The rows come from 4 hidden closed curves, with some noise, and rows from the same curve form a group. Each curve winds through 8 dimensions. The rows are also pushed far along 5 directions, which tell nothing about the answers.
(in the rows, 128 means zero)
Known rows, each followed by its group:
[144  60 150 103 153 123  94 143 166 132 115 119 110 117 147 101 121 104
 200  97  68 108 116] | q_96
[125  64 161 154 181 114 181 183 151  85 111 144 180 161 127 180 123 138
 172  94 132 110 142] | q_96
[124 154 119 115 120 128 124 136 123 142 117 123  98 126 127 119 137 117
 120 152 117 147 127] | q_96
[152 107 128 106 138 128  78 127 158 137  97  92 121 112 128 116 143 123
 168 115  81 140 110] | q_92
[152 150 139 124 105 119  82 124 118 124 147 105 159 128 130 101 125 145
 115 133 114  90  99] | q_618
[103  99  96 138 131 137 139 109 140 116  84 127 114 129 119 175 157 127
 139 123 140 165 186] | q_618
[ 98  41 115 130 135 123 127  69 160 109  94 131  65 110 162 122 187  78
 195 113 136 148 201] | q_618
[145 140 139  81 175 120 119 180 123 147  93  95  82 133  97 133 123 122
 165  84  67 158 110] | q_661
[ 89 153  93 140  91 152  85  97  92 137 129 120 127 108 132  99 141 149
  76 170 120 149 148] | q_618
[105 133 128 140 138 143 186 165 149 145 133 183 116 131 137 134  95  95
 120 147 152 136 124] | q_661
[130 125 138 149 151 117  92 128 110  96 117  86 165 148  97 123 122 157
 153  93  76 142 142] | q_618
[137 149 147 153 113 159  87 119 112 137 139 102 172 143 128  79 151 148
 119 125 121 113 108] | q_92
[127 131 132 119 161 120 193 170 134 143 136 171 102 129 125 176  99  97
 122 132 171 136 118] | q_96
[160 142 153 148 176 113 179 187 146 119 139 137 170 164  87 170  55 145
 136 106 124 144  87] | q_92
[123 156 127 108 121 138 102 141 112 147 137 129  78 119 115  65 102 120
 125 117  77 142 113] | q_96
[112 131 141 173 122 136 182 127 145 111 133 168 164 163 136 137 126 119
 130 127 174 113 155] | q_618
[107  52 117 148 183 119  98 146 124  91  94 124 154 114 126 185 147 116
 167 137  99 146 164] | q_618
[126 139 113 137 118 129 139 129 109 109 110 131 129 154  99 156 132 161
 112 139 115 157 158] | q_661
[124 139 138 135 157 143 149 164 120 149 111 143 122 152 115 150 120 117
 130 120 137 140 136] | q_96
[111 147 131 142 118 143 132 136 125 144 127 149 153 130 147 126 133 122
  97 138 182  95 130] | q_92
[134 122 158 138 129 143 167 151 152 152 170 162 132 140 156 103 108  82
 151 133 140  92 102] | q_92
[107 174 110 118  91 139  82 127  86 151 147 123  83 114 122  61  99 143
  68 156 109 139 115] | q_618
[159 157 146 127 131 117 157 178 148 120 136 152 140 157  98 143  80 126
 133 106 128 107 104] | q_96
[126 118 167 167 122 138 131 126 134 101 139 141 178 159 140  89 148 126
 154 101 136  82 140] | q_96
[117 142  81 133  81 133  92  88  88 126 127  88  99 137  97 138 118 183
  62 157 137 164 166] | q_618
[147 133 118 106 129  96 168 155 142 110 119 115 109 144 102 178 104 150
 121 126 131 145 124] | q_96
[134 118 195 150 168 150  79 171 131 137 136 100 211 148 145  53 124 130
 179  71  70  70  83] | q_96
[115 126 125 155 116 154 122 115 139 137 115 149 135 136 138 107 138 125
 125 150 132 141 142] | q_92
[114 122 112 120  99 127 121  83 107 121 126 114  68 130 126 107 159 127
 124 122 139 142 173] | q_661
[114 109 118 137 139 126 148 132 136 110 105 182 124 117 132 172 147  97
 132 131 177 117 161] | q_618
[127 171 105 140  99 110 139 136 121 100 140 146 152 127 102 148  96 153
  78 156 143 133 123] | q_661
[123 170 116 147  92 130 161 111 114 133 159 109 174 146 124 155 117 165
  71 150 175 118 126] | q_661
[141 106 144 157 132  99 117 115 119  71 144 123 171 132 123 136 145 138
 138 120 151 100 133] | q_661
[129 132 117 129 105 116 139 140 132 119 138 104 153 149 121 160 109 153
 108 145 125 116 135] | q_661
[116 103 125 149 112 121 149 100 120 105 151 141 132 137 140 145 140 118
 130 150 148 116 162] | q_92
[125 138 146 129 141 114 141 193 139 124 124 150 157 144 133 138  93 124
 127 141 117  97 109] | q_92
[160 216 129 109 113 141 123 181 120 158 133 142 151 142  83 125  62 167
  76 117 108 122  70] | q_661
[114 128 128 111 140 135 188 168 164 137 109 150 107 131 130 137 123 107
 152 114 114 146 123] | q_618
[134 146 117  87 151  97 189 199 153 127  96 125  81 134  99 180  94 135
 114 105 154 151 111] | q_92
[125 121 141 122 136 137 167 179 156 137 109 167  93 146 133 120 121 102
 145 129 133 129 127] | q_92
[144  63 116 136 184 108 148 127 141  97  93 129 127 139  93 226 121 131
 177 107 111 173 170] | q_661
[142  32 146 170 203 115 110 148 149  75  86 131 183 145 113 197 141 124
 208 115  89 146 160] | q_92
[117  94 111 108 110 139 154  92 175 163 121 127  87 103 175 133 157  86
 145 136 176 123 142] | q_661
[157 142 137 126 103 123  88 102 144 134 128 117 139 135 132  97 120 138
 135 127 113 107 116] | q_92
[160 110 159 183 145 107 130 127 124  81 164 112 252 163 115 178 108 166
 134 126 143  85 115] | q_661
[174 108 129 108 153  90  36 116 123  97 100  53 146 126  87 137 114 170
 168  94  36 144 117] | q_92
[135 121 125 134 152 109 176 159 147 123 145 125 160 135 116 187  82 137
 120 130 150 132 108] | q_96
[137 163 144  97 113 145 125 180 147 180 139 123 117 130 143  88  95 120
 109 115 134  84  78] | q_92
[120 108 124 158 139  97 164 129 128  71 121  97 157 155 109 177 145 151
 138 130 140 149 162] | q_96
[119 162  89 141  60 155 133  74 105 128 126 138 123 145 107 143 147 169
  70 147 162 143 175] | q_618
[118 160  97 152  66 146 135  74 111 132 164 109 162 128 130 134 134 165
  62 164 176 127 137] | q_92
[101  91 104 133 129 117 113  95 123  99 126  88 149 101 131 139 144 157
 125 120 117 147 146] | q_96
[121 137 139 130 126 145 119 131 131 143 125 175 119 117 148 102 142  86
 135 121 156  95 129] | q_618
[135 136 104  94 125 118 170 153 136 143 135 111  90 124 107 169  93 144
  99 126 143 153 111] | q_618
[125 113 116  94 131 106 103 135 133 105  96  78 105 113 116 121 146 154
 144 102  78 148 131] | q_96
[121 124 100 129 104 112 172 112 141 127 141 133 101 128 128 166 103 134
  90 145 196 136 146] | q_618
[132 131 135  97 132 126 169 191 180 148 121 147 104 115 144 112 100 113
 128 126 134 121  76] | q_661
[103  97 105 129 132 122 163 124 145 110 128 137 143 104 134 165 122 139
 115 122 157 133 138] | q_96
[116 100 160 166 147 147  80  79  95 114 145 110 181 124 154  87 195 108
 170 105 120  97 146] | q_618
[ 88 143  82 122  68 132 122  73 118 104 113 108 107 104 130 105 171 166
  84 137 142 153 168] | q_96
[146 112 134  97 192  95 168 213 152 127 109  91 143 136 100 213  86 132
 155  99 102 139  96] | q_661
[136  75 199 196 153 125  72 127 122  94 162 110 242 167 174  90 161  99
 205 139  83  44 132] | q_661
[136 152 130 179  87 147  90  53  78 117 162 105 194 166 112 124 136 178
  95 138 134 115 163] | q_661
[137 103 129 130 157 122 125 121 125 110 104 142 111 129 110 160 147 112
 156 101 144 136 156] | q_92

New rows, each followed by its group:
[131 154 133  89  97 140 135 153 156 157 125 142  78 125 133  65 101 127
 124 103 105 115 102] | q_96
[108 147 123 172 104 130 166 105 123 101 135 148 157 159 117 138 126 148
 103 133 166 131 167] | q_618
[136  60 172 137 169 150  86 142 168 153 123 124 176 125 171 100 133  94
 203  97  92  78 108] | q_96
[134 118 124 136 137 108 102 126 136 100 128 129 149 110 123 134 123 121
 140 135 114 126 121] | q_661
[138 100 161 131 186 141 140 203 149 134  94 176 160 144 128 165 118 101
 171 104 121  99 120] | q_96
[126 139 112  93  93 139 193 119 183 170 116 210  43 109 164 134 139  54
 129 142 205 111 142] | q_92
[129  66 140 132 149 144 132 137 178 141 113 154 148 122 156 148 124  97
 174 111 134  97 134] | q_96
[119  42 126 129 137 122 156 102 166 132 128 139  91 122 165 157 138  83
 173 125 162 116 168] | q_92
[142 129 138 140 125 123  93 110  79  99 144 103 157 139 111 133 158 155
 119 124 124 112 135] | q_618
[128  86 132 129 176 114  75 147 107  99 101 113 134 125 106 149 130 126
 170 111  63 139 149] | q_92
[131 121 163 125 179 134 147 197 123 133 120 165 135 141 117 130 101 116
 150  90 114 111 109] | q_96
[122 145 107  89 106 131  93 100  94 156 140  91  43 102 124  81 135 130
  99 123 125 150 125] | q_618
[112 101 155 196 108 155 144  98 146 134 149 179 166 161 176 104 142  90
 136 150 206  75 162] | q_618
[118  87 130 141 143 110 181 159 153 107 115 134 136 157 137 183 131 112
 158 148 128 128 160] | q_661
[126 149 119 124 104 115 149 157 107 111 140 149 103 141 110 133 102 150
  84 156 136 132 129] | q_618
[108 165 129 153  92 157 158 150 134 148 161 187 152 131 146  99  93 121
  75 157 181  92 109] | q_661
[106 128 103 125 134 118 186 151 149 104  92 130  96 139 100 172 133 129
 129 105 153 166 163] | q_96
[144  85 134 146 140  98 173 150 157  79 113 141 142 165 112 194 118 136
 154 123 147 123 158] | q_618
[144 105 158 130 135 141 131 126 139 136 145 141 132 139 140 102 130 107
 168 100 112 100 122] | q_618
[111 132 115 150 112 137 183 116 134 106 126 143 153 148 118 160 142 148
 119 132 142 146 160] | q_618
[128 210 140 101  87 155  78 143  98 184 166  97 123 121 134  33 102 138
  78 115 111  86  72] | q_661
[119  83 122 140 130 150  93  94 143 142 112 141 103 117 154 115 161  75
 172 142 116 131 165] | q_96
[124 149 132 107 113 151 150 123 145 175 121 175  70 118 158 103 153  70
 129 132 180 110 130] | q_96
[142 181 170 137 135 156 147 183 139 167 170 163 166 136 142  75  93  91
 130 136 113  93  55] | q_92
[ 98  97  96 154  50 147 187  40 161 136 146 160  95 137 180 132 165 111
 104 179 219 122 195] | q_661
[122 128 114 128 110 122 115 107 131 140 133 102 129 128 133 126 101 151
 105 135 135 129 132] | q_92
[119  51 109 140 154 106 154 101 160 107 115 108 128 120 141 195 132 123
 156 130 157 150 165] | q_92
[144 179 150 132  84 141 104 124 129 154 154 114 127 157 132  46 100 141
 110 123 116  98 102] | q_618
[137  77 154 150 142 138 120  98 130 114 139 142 141 139 143 123 157 103
 179 101 132  98 155] | q_618
[136 167 131 114 100 118 168 159 146 127 135 166 102 134 127 119 112 115
 103 130 171 102 112] | q_661
[122 123  76 109 135 117 107 117 131 126  84  86  99 111  88 171 102 172
 106 128  96 206 145] | q_92
[ 99 171 121 158  95 146 103  86 101 136 159 118 163 111 151  73 146 130
  88 161 145 122 119] | q_661
[120 163 135 109 131 148 103 160 132 179 132  82 113 123 139  71 111 121
 119 124 100 133  83] | q_618
[105 170 122 132  96 153 158 104 119 169 165 171  93 111 156  83 125  90
  89 149 187 119 120] | q_96
[103 176  92 138  83 139  63  75  66 127 129  78 149 119 109 112 143 192
  51 139 139 141 151] | q_92
[144 128  89 118 104 103 146  95 151 108 101 128 108 128 105 188 118 155
 109 137 156 158 156] | q_92
[121 115 146 143 147 156 140 158 141 144 106 183 149 142 143 143 137 102
 143 124 151 100 139] | q_96
[119 175 121 123 108 162 126 146 121 163 112 163 120 136 121 116 118 131
  92 135 137 126 130] | q_96
[151 106 144 161 162 124 158 140 133 109 128 150 178 166 104 194 104 137
 152 118 133 128 144] | q_661
[150 145 149 153 128 140 143 135 125 137 146 145 174 169 115 146 101 138
 128 122 134 104 126] | q_661
[150 108 128 126 140 126 124 122 156 132 105 141 105 137 116 135 108 121
 158 114 113 147 135] | q_92
[111 102 114 143 144 123 193 118 129 119 136 176 109 121 136 188 133  96
 121 145 201 139 161] | q_96
[126 141 169 149 132 146 143 163 124 157 165 134 167 165 148 102 103 106
 136 125 129  74 111] | q_661
[135  68 152 124 123 156  58  75 163 158 127 127 107 104 182  53 169  63
 206 101 105  83 136] | q_96
[124 122 140  91 145 130 155 168 171 186 134 135  57 109 161  92  95  68
 145 115 154 117  89] | q_618
[135 110 138 146 143 117 158 138 139 118 140 110 185 144 133 181 124 134
 134 128 156 108 125] | q_661
[124 107 132 124 104 132 123 119 153 127 142 136 105 111 155  76 129 118
 128 128 144 110 112] | q_661
[142 107 157 172 134 135 123 149 131 125 148 132 184 168 136 135 109 131
 131 143 149  89 125] | q_618
[128  63 124 131 160 135  75 108 143 122 102 131 114 103 133 123 140 102
 184 117  81 146 147] | q_661
[114 135 112  96 152 134 110 152 122 146 106 102  78  98 108  97 114 143
 122 110  78 187 101] | q_661
[111 115 147 103 127 159 160 142 166 202 135 143  67 131 183  87 134  53
 164 121 143 100 126] | q_661
[134 108 150 150 120 146 112 116 143 142 159 114 180 130 164 110 142 113
 142 134 147  79 111] | q_92
[146 108 158 121 197 101  94 221 144 116  98 107 177 138 111 150  80 134
 171 107  51 115  86] | q_92
[135 130 141 166 118 118 133 122 107 103 164 124 165 162 116 126 100 153
 117 152 114 126 132] | q_96
[117 108 124 133 154 120 136 156 133 118 102 139 148 128 129 178 130 123
 127 122 162 114 142] | q_92
[116 150 131 133 102 131  77 106  86 115 139  89 136 124 135  70 169 148
 112 146  97 125 128] | q_618
[125 146 108 122 129 112 160 172 133 118 132 175 132 121 107 178  72 134
  87 146 154 125 117] | q_618
[119 136  96 130 107 119 169 106 129 129 147 122 132 123 122 176 102 154
  81 148 172 148 135] | q_96
[114 156  94 124 120 127 174 171 137 137 105 158  91 143  94 176  74 140
  79 138 165 160 143] | q_618
[135  67 140 147 147  94 102 106 130  77 120 130 137 123 142 148 162 104
 169 124 150  98 161] | q_618
[101 146 101 144 100 146  91  88  93 134 125 102 146 119 128 123 149 161
  75 140 159 131 153] | q_92
[157  87  99 141 154  84  98  95 108  58  97  86 141 147  56 219 107 193
 141 105  90 186 178] | q_92
[115  92 103 109 148 116 145 172 138 127 103 156  60 117 119 170 100 109
 121 145 141 154 147] | q_618
